There are 10 hidden switches. A switch that is on adds its own fixed numbers to the row, and there is some noise. The rows also spread widely along 13 directions, which tell nothing about the answers.
Some rows, each with its switches (1 for on, 0 for off) after it:
[-16 -23  -2 -17 -23  -8  21   7  37   7  29  11  27  46  37  -2 -27  12
  14  12 -19 -11  16   4  -1 -24  -3 -22 -13  33  -3  16 -29  14  -4  -2
  31 -35]
1 0 0 1 1 0 0 0 0 0
[-20  -5  43 -25  -8  26  59  28  17 -20 -40   2  36  32 -14   6  -1   1
  47   4  21  -9  21   3  18  -8 -32   0 -33  -9 -50  -3  -3  -5 -11 -11
  44  -7]
0 0 1 0 1 1 1 1 0 1
[  8  -7 -10  13   1  30  31  -1 -18  -9 -75 -19  37  23 -80 -32  50 -34
  -5  -2  -3  -4 -17  -5  -2  43 -10   9  -5   1 -11  36   5  12  27   5
  29 -36]
0 0 1 0 0 0 1 0 1 0
[ 24 -71  22  -9 -23   3   3  -7 -14  14 -17 -14  16  12 -33  17 -19  -3
   9  23 -45 -43  17  14   9  -4   1   5  37  66  -9  20  19   8  22  13
  23 -41]
1 0 0 1 0 1 0 0 1 0
[  5 -47  48 -25 -22  40  -5   4  22 -15 -10   3 -11  35   9   6   9 -26
   4 -15  -9 -63 -35  13  16  -9 -31  26  47  17 -48  -1  43   1  12  -3
   6 -19]
0 0 1 0 1 1 1 1 0 0
[ 38 -50  37 -41  17 -19 -27  11  -2  20  36  -7  12  55 -15  -2   4   9
  -6 -28  13 -58 -41  -1   5 -28  -6 -30  19  16 -35  20  26 -25  11  -4
 -39 -25]
1 1 1 0 1 1 0 1 1 0
[  7 -38  19 -54  -1   7  -9  31  12  17   6  -1 -21  39   8   4 -20   4
 -17 -35 -16 -61 -38  59  20 -31  -5  -6  31  98  27  50  48  -9   6  -7
  30 -44]
1 1 1 0 0 1 1 1 1 0
[ 12 -12  11 -56 -15 -29  19   7   7  -4  18 -11  -4  -3  10  54  26  68
  16  13  10  -3 -50 -44 -14 -29   9 -17   3  -6  17  -1   5 -32 -20  25
  13 -21]
1 0 0 1 1 0 1 1 0 1
[  1   2 -23  16 -26  14  39  13  22 -12 -23  18   8  40 -33  -2  -1 -30
  19  36  19   3   4   8 -25  17 -24  12 -19  -2  -8   4 -53   2  -3 -16
  -6 -21]
0 0 1 1 1 0 0 0 0 0
[  6 -13   4 -16  22   2 -10  11  12  13  17  22  30  48 -11 -12  18 -20
  -8 -19 -11 -34 -41  -7  18  -2   1 -36  -6 -12 -31   9  29   8 -27  -4
  -9 -20]
0 0 1 0 0 0 1 0 1 1
[ 19 -11  10 -47  10 -12  17  15  23   0  21 -24 -12  39   4   5 -12  23
  -7 -27  -8 -42 -16   5  -6 -35 -12  -8   9  46  -2  -1  27 -23  -5   5
  11  -8]
1 1 1 0 0 0 0 1 1 0
[-10 -38  42 -39  -1  -5  20  21  45  -2  19 -10 -17  41  51  10  -7  33
  -9 -10  -8 -39 -26  25  16 -48 -25   7   7  30 -20   2  20 -20   6 -23
  23 -18]
1 1 1 1 1 0 1 0 1 0
[ -5  -2 -13 -18 -13   1   3  12  35  -6  14   6 -18  40  30   6  42   8
 -30 -13  -4 -33 -75   5  -6 -14 -23  13  13   8  23  12  16 -15   5 -17
   5 -30]
1 1 1 0 1 1 0 1 0 0
[ 31 -51   1  41   7 -18   1 -26  -4 -13 -16 -10 -11   3 -30  44  53  13
 -33  42 -15 -41 -24 -12 -31  -5 -28  41  35   2  14  -9  22 -27   8 -11
  -5  -8]
1 0 1 0 0 0 0 1 1 1
[ 15 -31  -7 -21  21 -13   7  13  -2  -5  10   4 -16  52  16  20  23  -3
  -9   3   9 -48 -59  -2  24 -14   3   3   9  -9 -33 -56  41  -9 -22  20
   6   5]
0 1 1 1 1 0 1 1 1 0
[ 24  -3   4 -34 -11  37  10  13   5 -13 -12 -17   3  46 -27 -20   3 -33
   8 -33  -5 -48 -31   6  -4  11   1   1  35  17 -36   2  25   6  -4  27
  -1  -6]
0 0 1 0 1 1 0 1 1 1
[ 21   1  21  -3  24  -1  26 -12  -4 -34 -18 -37  28  42  -4 -11   3  24
   6 -30  44 -26   9  -9 -26 -21 -14  16  -5 -25 -36 -40   3 -37  -7  29
  29  34]
1 0 1 0 1 1 1 1 1 0
[ 12  27  -5 -67   4  20  32  13  -4  -6 -17 -12  46  11 -67   2 -36  -2
  29 -31  -9  -8  26 -14  -3  -7   4 -42 -16  39 -16   6  23  -2 -40  30
  37 -16]
0 0 1 1 0 1 1 1 1 0
[  5 -33  -9  17   7  10 -21 -20  15 -12 -12  -4  -1  23 -12  -1  54  -7
 -63  -6  -4 -48 -45  22 -21  -2 -31  23  34  34  36  43  39 -13  18 -19
  13 -39]
1 0 1 1 1 0 1 1 0 0
[  9 -16 -18  34  -6   3 -16  -3   7 -10 -18  34  18  20 -20  14 -11  -8
  -1   6  31 -10 -12  33 -53  10  -9  23  19  26  38  55 -48  -5 -20  -8
  17 -17]
0 0 0 0 1 0 1 1 1 1
[ -3 -26 -20  16   1  15  -2 -19   4  -5   1  28  42  40   5  -2 -10 -32
   9   1 -25 -26   3  14   2  12  15  -6  12  10  -9 -15  10  27 -29  25
  43 -14]
0 0 1 0 0 1 1 0 0 1
[ 19 -12  -3   7   7 -10  27 -15   9 -27  12 -23   3  48  39   5 -31  15
  16 -10   0 -35  19  12 -26 -23  11  25  13  -2 -23 -71  -1 -14 -25  47
  38  47]
1 0 1 0 0 1 0 0 1 1
[ -1  19 -10 -46 -27  28  29  30  -1 -18 -43  11  -9  -1  -3  40  14   9
  33 -24 -24  -8 -62  -1  10   4  19  35  35   6   0 -23  35  17 -55  42
  58  12]
1 0 1 0 0 0 0 1 1 1
[ -1 -43  29 -34 -38   8   7   6  29  -3  10  15  -9  32  29  31   6   8
  17   6 -10 -26 -44  -2  11 -23 -13  17  34   9 -20 -11   9  -6   4  -4
  10 -32]
1 1 1 0 1 1 1 1 0 0
[ 34 -20  10 -25  -3 -17  12  14  17 -13  26 -13 -49  30   9  43 -11  17
  -1  17  14 -52 -29 -11 -24 -29 -13  10  28  24  -6 -38  13 -38 -20  18
 -17  12]
0 0 0 0 1 0 1 1 1 1
[ 29  -1 -49 -25 -35   1  34  -3   1  -1  -5  -8   8  39 -62   6 -14 -31
  26  16 -24  -8   8 -14 -22  19  23 -11  30  51  14 -20 -12  15  -8  40
  10 -32]
1 1 1 0 0 0 0 1 0 1
[ 17   3  -5 -18   7  19  37  12  12 -12 -11 -36  18  92 -31 -60  18 -46
  -7 -27  21 -49   0  -5  10   7 -14 -19  -3  17 -47 -23  24   3  25  20
  -4 -14]
1 0 1 0 1 0 1 1 0 0
[ 11  -9  39 -66 -18  24  33  22   3 -16 -20 -15  29  32 -16  -2 -23   3
  60 -34  14  -9 -11 -11  13  -1  12  -1  20  -4 -72 -23   8   2 -18  41
  29   6]
0 1 0 1 1 0 1 1 1 1
[ 14 -23   5  22   0  17  35 -26   4 -23 -32 -30  32  29 -35  -3   8 -21
  -4  12 -33 -38  41 -11  -9  -1 -30  27  15  12 -40 -40  26   0   8   9
  32   1]
1 0 1 0 0 1 0 1 1 0
[ 11   2   3 -17  13 -19 -19 -29  17 -20  36  12  42  15  18  26  -3  45
   3 -36  23  -4 -20 -19 -45 -32   1  -9   9 -28   9 -11  -5 -33 -49  17
  23   7]
1 1 1 0 1 1 1 1 0 1

New rows. What belongs after each?
[  4 -52  -7  24  14 -12  -2   5  -7  16  -5  28  24  30 -33  25  35 -27
 -16  39 -35 -41 -13  -4  25  14 -14 -13  -2  20  -6   3  33  14 -14 -15
  14 -41]
0 1 0 0 1 0 0 0 0 1
[ 21   5   1 -45  -9  -4  72  27  -1 -15 -21 -33  -2  49 -44  17   0  -4
  39  14   5 -22  13 -31  12  -8  -7  -5 -10  14 -42 -70  17 -11  -7  32
  18   4]
1 1 1 0 1 0 0 1 0 0
[ -4 -23 -29  34 -12  22  27 -10  12 -24 -32  -5  -7  45   2  -8  37 -38
 -23  24 -13 -44 -17  21  -6  17 -24  38  12  20   8  -8   9  11  20   0
  34 -17]
0 0 1 0 1 1 0 1 0 0
[  5 -33  49 -39  -8  20   7  -5  15 -23  -7 -10  12   8  19  35 -14  19
  17 -32 -34 -43  -5  -4  12 -35 -18  32  42  10 -51 -39  57  -6 -30  17
  49  15]
1 1 1 0 1 1 0 1 1 0
[ 12  15 -13  -8 -13   9  50  31   4 -10 -36   0  12  54 -35 -17   5 -20
  33  12  43   0 -18   2 -10  22  -3   7 -17 -16 -29 -10 -41  -3   0  16
   0  -4]
0 0 0 1 0 0 1 1 1 1
[  7 -29 -13 -33   1 -14  12  21  12   8  22  -3 -15  45  34   0 -13  19
  -3  -3   5 -40 -34  32   1 -17  19 -14   8  57  26  26   1  -5   1  22
  27 -24]
0 0 0 1 0 0 1 1 1 1
[ -2 -33 -36  14  -3 -13   4  19  12  14   3  36 -12  46  -4  34  12 -20
 -26  45 -13 -37 -31  24   8 -14 -16   2   4  41  25  -2  10   4 -21 -20
   4 -36]
1 0 1 1 1 0 1 1 1 0
[  2 -18  11 -97 -28  -5  15  37  20  29  35  26  14  29 -11  24  -2  14
  42  -4 -13   6 -65 -38  30 -19  19 -61  -4   7 -31  25  -4   8 -20   3
 -17 -63]
0 1 1 1 1 0 1 1 1 0
[  3 -47 -10 -13 -12 -14  -1  13   3  12   8  28  14  32  12  17  -5  11
  16  14   5 -10 -36  17   1  -3  12   0   6  19   5  35 -30   8  -4   3
  20 -35]
0 1 0 1 1 0 0 1 1 0
[  2  -6 -28   4  -9  15  33 -58  41 -27  24 -36  44  31   0 -24  18 -18
 -18   4 -66 -29  39 -45 -25   2 -10 -16  13   4 -20 -31  22  16   7  26
  33 -25]
0 0 1 0 0 1 0 1 0 1
[  5 -32  22 -16  -1  15  17   1 -11 -12 -32   2  45  39 -17   5  11  -7
  26 -10   4 -19 -15   6  21   1   5  10  17 -18 -55 -30  20   6 -17  20
  34  -3]
1 1 1 1 1 1 1 1 1 1
[ 13 -22  43 -27  29  -8 -27  25 -16  13   3  43  50  16 -31  41 -38  18
  29 -29  21 -20   6  10   5 -36  -6 -28  -9  10 -25  16  19 -13 -72  -4
  19   4]
1 0 1 0 1 0 1 0 1 0
[ -9 -65  34 -24 -26  11 -12  -1   5  12  -9  32  18   0  -6  50  32   1
   5  20 -48 -26 -51   2  37  -7  -6   4  40  12 -15  12  45  11 -14 -14
  23 -56]
1 1 1 1 1 1 1 0 0 1
[ -4  -9   5 -14  -6  21  17  -9  11  -3 -29  -2  34  -2 -59   7  41 -10
 -17   6 -27 -19  -7 -22  -2   8 -36 -13  -5  24   9  45  32  -6   9 -21
  24 -60]
0 0 1 0 0 1 1 1 0 0
[-13 -46  23   0   4  11  33  17  19  -8 -21  16  29  43  -1  18 -43 -17
  21  12 -24 -37  56  42  28 -28 -29  20   3  53 -43 -27  19  16 -25 -15
  59  -1]
1 1 1 1 1 0 0 1 1 0
[  4  29 -22  -7   8  23  27   4  10 -25 -19  16  34  36 -26   1  22 -31
  17 -11   2 -13 -15 -22   1  20  -5   5  -5 -45 -46 -56  21  12 -48  26
  13  21]
0 0 1 1 0 0 0 1 0 1
[ -1 -17  28 -21  -3  -1   8   0  21  12  -7   7  47 -10 -67  24  11  13
  -8  11 -27 -14  27 -19 -12 -16 -42 -33  -6  53  20  70  20 -16  -6 -39
  14 -66]
1 0 0 0 0 0 1 1 0 1
[-12 -14 -10  18   5  23  59  36  -7 -15 -63   3   7  56 -27   9 -18 -37
   9  28   7 -42  36  64  24  -1 -23  29 -10  56 -12 -30  19   8 -21  -3
  63   5]
1 0 1 1 1 1 1 1 1 1
[  2   0  16  12  -4  13  40   2   3 -12 -46 -15  64  49 -46 -34  15 -19
  26  -9  17  13  17 -14  -7  22 -12   4 -14 -29 -53  -6 -29   4   9   6
  24 -13]
1 1 0 0 1 0 1 0 1 1
[ -6  42 -51 -34 -40  14  42 -15  40 -23  11  -1  18  38  22 -18  -4  -4
  29 -14  -2  28 -35 -22 -32  16  27  -4   0 -31   0 -36 -45   7 -20  44
  24 -11]
0 1 1 1 0 1 1 0 0 1
[-17 -27  52   1  18 -17   0  20  35  -9   2  33   6  16  43  35  16  48
  -1  -3  40 -14 -41   9  -7 -37 -51  27 -21 -29 -14  23 -16 -40 -16 -49
  19  -1]
0 1 0 0 1 0 1 1 1 0
[  9 -51  43 -31   7  27  12   3   6 -10 -15 -35  22  30  -9 -14  12  -9
  -2 -20 -34 -64  -1   7  28  -4 -11   0  33  36 -56  11  61  12  14  14
  33 -16]
0 0 0 1 1 0 0 1 1 1
[ -6  20 -39   6   1   9  35   2  10 -27 -26  -2  32  56   5 -26 -27  -2
  11 -28  43  -2  21  50 -36  -1  -1  24 -18  24  25   2 -44  -7 -11  19
  60  10]
1 1 1 1 1 1 0 1 0 0
[ 21 -23 -41  12   5 -36  22  -2 -24  10   6   9  30  38 -33  32  13   3
  10  47  -8 -15   8 -38   0  -2  13 -26 -16  12   9 -34  -2   5 -24  33
  18 -18]
1 0 0 0 1 0 0 1 0 0
[ 29 -31  14 -25 -16 -26  15  26 -11   8  -2  15 -23  37   1  42  28  26
  35  23  41  -8 -81 -30   2 -12  10  11   6 -41 -23 -31 -19 -25  -6  18
 -28  -2]
1 0 1 0 0 0 1 1 1 0
[ 11 -25   2 -21  11  23   4  45 -17  12 -18  14  -6  73 -22 -17  -1 -53
   3 -15  13 -69 -36  54  39  14   8 -17   8  49 -16   9  41  13 -10  13
  12 -19]
0 0 1 0 1 1 1 0 0 1
[  8 -47  24 -19 -27  -2  -9  -8  47  -7  34  15 -16  13  28  41 -30  21
   3  11 -19 -37   0  14 -25 -41 -23  21  43  46   8   8   0 -14  -7 -12
   2 -20]
1 0 1 1 0 0 0 1 0 0
[  1  -3 -16  -2 -12  12  19  16  14   2 -10  23   8  43 -17  11  10 -33
   8   9 -26 -24 -18  -6  16   7 -10   4   2   5 -21 -34  21  19 -25   6
  11 -12]
1 0 1 0 0 0 0 0 0 0
[ -7 -12  37 -52 -18  25  24  38   8   6 -31  17  31  -1 -44  31  -5   4
  33  -6 -24 -16   0   4  30  -4 -20  -7   6  40 -21  30  37  11 -29  -5
  36 -31]
1 0 0 1 0 0 0 1 0 1
[ 27 -24 -23  33  13 -12  -2  -8  -3  -2   8  20  12  37 -34  21  -7 -23
  -9  32   4 -46  17   6 -24   4 -19   1   2  22   8 -15  -1 -13 -20   3
  -8  -4]
0 0 0 0 0 1 0 1 0 1
[-15 -47  35  19  14 -10  12  -2  35  -4  21  27  33  62  54  -9  10   5
  13   9  17 -21  -8   9  13 -17 -15  -3 -24 -41 -48  -8 -19  -2   0 -20
  12  -6]
0 0 1 0 0 0 1 0 0 1
[ 10 -23  -2 -61 -19 -20  30   9  26   6  43 -18 -10  30   8  30   8  31
   5  18 -28 -31 -25 -23   5 -31   2 -34   7  31   1 -14  21 -20  -3   7
   0 -38]
1 1 1 1 1 1 0 1 0 1
[ -1 -35  16 -48 -10  -5   7  -4   9   2  15   4   6  -3  26  41  -1  44
  11  -3 -30 -20 -36 -16   4 -32   8 -12  11  24  12  18  24  -8 -16  16
  45 -30]
0 0 1 0 0 1 1 1 1 0
[ 17 -35  -4 -16  23 -42  23  11   7  14  45   6  11  58   2  25 -54  11
  11  33   7 -44  40   6   5 -42 -11 -38 -29  41 -20 -42  -5 -25 -19   5
   3  -6]
0 1 0 1 0 1 1 1 1 0
[ -7  14   9 -22  -6  51   4   0  -2 -28 -62  -8  32   4  -8 -21  39 -10
   7 -65  -5 -11 -61  -4   2  25   2  39  31 -16 -24  17  40  19 -12  39
  67   4]
0 0 0 0 0 0 1 1 1 0
[ 25 -68  63 -49 -29   9   3  11 -11  13 -12  -5  13   8 -52  44 -14   4
  30  24 -17 -44   7 -14  25 -20 -21 -12  36  48 -42   8  38 -11   9   3
  -2 -45]
1 0 0 1 1 1 1 1 0 0
[  0 -29  -8 -11  12 -10   8  32   4   7 -10  26 -18  32  -9  35  17  -4
 -16  15   4 -40 -46  24  16 -13 -20   5  -2  37  18  13  26  -9 -21 -21
  18 -28]
0 1 1 0 1 0 1 1 1 0
[ -8 -38 -20 -11 -30  11 -11   6  28  14   7  16  -4  34  40  -8  25  -6
 -24  -4 -42 -32 -69  19  12   1   7  14  39  38  18  44  12  30  18   4
  24 -52]
1 0 0 1 0 0 0 1 1 0
[ 21 -19  -2 -36  -8  -6  32  10  12   0  22 -10  -9  56   7   9 -27  -6
  24  11   0 -39  -3 -13   5 -22   4 -17   0  19 -34 -47   4  -9  -8  27
   0  -5]
0 0 1 0 0 1 1 1 1 0
[ 11 -13 -31  -4 -10  17  14  18  -6 -11 -19   1 -25  58   0   1  15 -40
 -12   9   6 -59 -45  22  16  12  -1  17  23  31  -3 -38  33   8  -3  32
  17  -6]
0 0 0 1 1 1 1 1 0 0
[ 14 -14 -14  13  14 -19  17   9   3  -1   3  25   8  45 -29  35 -24 -16
  -1  35  19 -40  28  16  -6 -24 -28  -2 -15  25  -3 -48   8 -25 -35  -5
   0   3]
1 0 1 1 0 1 1 1 0 0
[-10   4   9   4  14   1  38 -14  16 -30 -36 -30  50  38  16 -44  15  37
   5 -40  41  19   0  18 -30  -4  -6  26 -26 -29 -10  16 -41 -21  20   9
  60   6]
1 1 1 1 0 0 1 0 1 0
[ 17 -24   1   9   6 -12   7   8   4   6  -4   6  26  46 -43   2  11 -17
  -6  12   8 -32   7  -4  -5  -2 -28  -6  -3  23 -12   5   1  -8   5 -13
  -3 -27]
1 1 0 0 1 0 0 1 0 0
[-22 -21 -15  30  -5  -6  78  12   1 -23 -55   1  12  30   9  30   8  13
  27  49   1  -4  39  17   9  -8 -19  42 -33  18   9 -37 -15   6  -6   6
  87   6]
1 0 1 0 0 0 0 1 0 0
[ -4  -2 -14  -1 -39  35  47   3  26 -16 -31 -22  25  74 -12 -56  -9 -45
  16  -9   5 -16  20   9  -7  17 -10  10  12  38 -24   2 -27  26  37  21
  35 -32]
1 0 0 0 1 0 1 1 0 0
[ 12  -8 -27  -8  -8   5  40  -2 -22  -6 -41 -18  12   5 -56  23  48  -5
   0  28 -38  -7 -32 -34   5  22  -1   1  -5  -1  -1 -15  22   2  -2  17
  32 -31]
0 1 1 0 1 1 0 0 1 0
[  3 -24   8 -26 -41  39  26  -8   5 -20 -47 -16  21  24  -7  -7  -6 -19
  31 -20 -28 -17 -15  14   8  17  14  42  59  21 -37 -25  17  22   7  45
  58 -10]
1 1 0 1 0 1 1 1 1 1
[  9 -50  20 -22  12   4   7   7 -12 -14  -7 -11  17  54  30  -4 -50   7
  24 -25  20 -50  12  49  12 -21  15  14  20  43 -31 -21  10  -2  -5  41
  60  16]
0 1 0 1 1 1 1 1 1 0
[ 19   6  31 -19  -8  -7  34  34  24   7  -7 -13 -15  10 -57  27  11  10
  -8  27 -10 -32  -2 -14 -14 -16 -59  -8 -17  27  -3  17  11 -44   1 -42
 -32 -28]
1 0 0 0 0 1 0 0 1 1
[-16  24 -19 -40 -49  40  74  29  26 -27 -45   2 -17  28 -24  25 -28 -32
  42  17 -16  -8  13   7   5   3 -21  25   5  48  -8 -43   2  10 -24  17
  60 -14]
0 1 1 0 1 1 1 1 0 0
[-15  12 -41  12  -5  13   6  11  26 -10 -13  17   2  54  41 -23   7 -16
 -22 -29   1 -22 -46  32  -9   1  -1  28  14  25  27   4   1  17 -13  17
  50  -7]
1 0 0 0 0 0 1 1 1 0
[-30   7  10 -38 -25  20  58  -9  51 -34  -5 -33  25  45  74 -43   2  32
  21 -33   7   3  -9  -1  -3 -11  -5  17 -13 -14 -27 -12 -26  -2  30  28
  71  -8]
0 1 0 1 0 1 1 1 0 0
[ -4 -53  34 -18 -16   4   6  22  14  13   3  25   0  31  21  31 -44   6
  25   9 -22 -38   5  48  15 -31  -2   3  21  63   0  19   8   3 -18  -9
  37 -24]
1 0 1 0 0 1 1 0 1 1
[ -9  12 -15 -23   5  13  38  22 -28   5 -49   1  65  30 -56  -7  32 -10
  18  -8  -6  -4  -3 -13  31  19  11 -35 -28  18  -2  18  28  18 -22  28
  64 -37]
1 0 0 0 1 1 1 1 0 1
[  4 -22   9 -27  -7   0  47  28 -31  11 -37  -4  60  51 -32 -10 -40  -1
  65  -3  10   2  36  20  25   4  31 -25 -24  35 -28  -1 -24  15 -13  38
  67 -18]
1 1 0 0 1 1 1 0 1 1
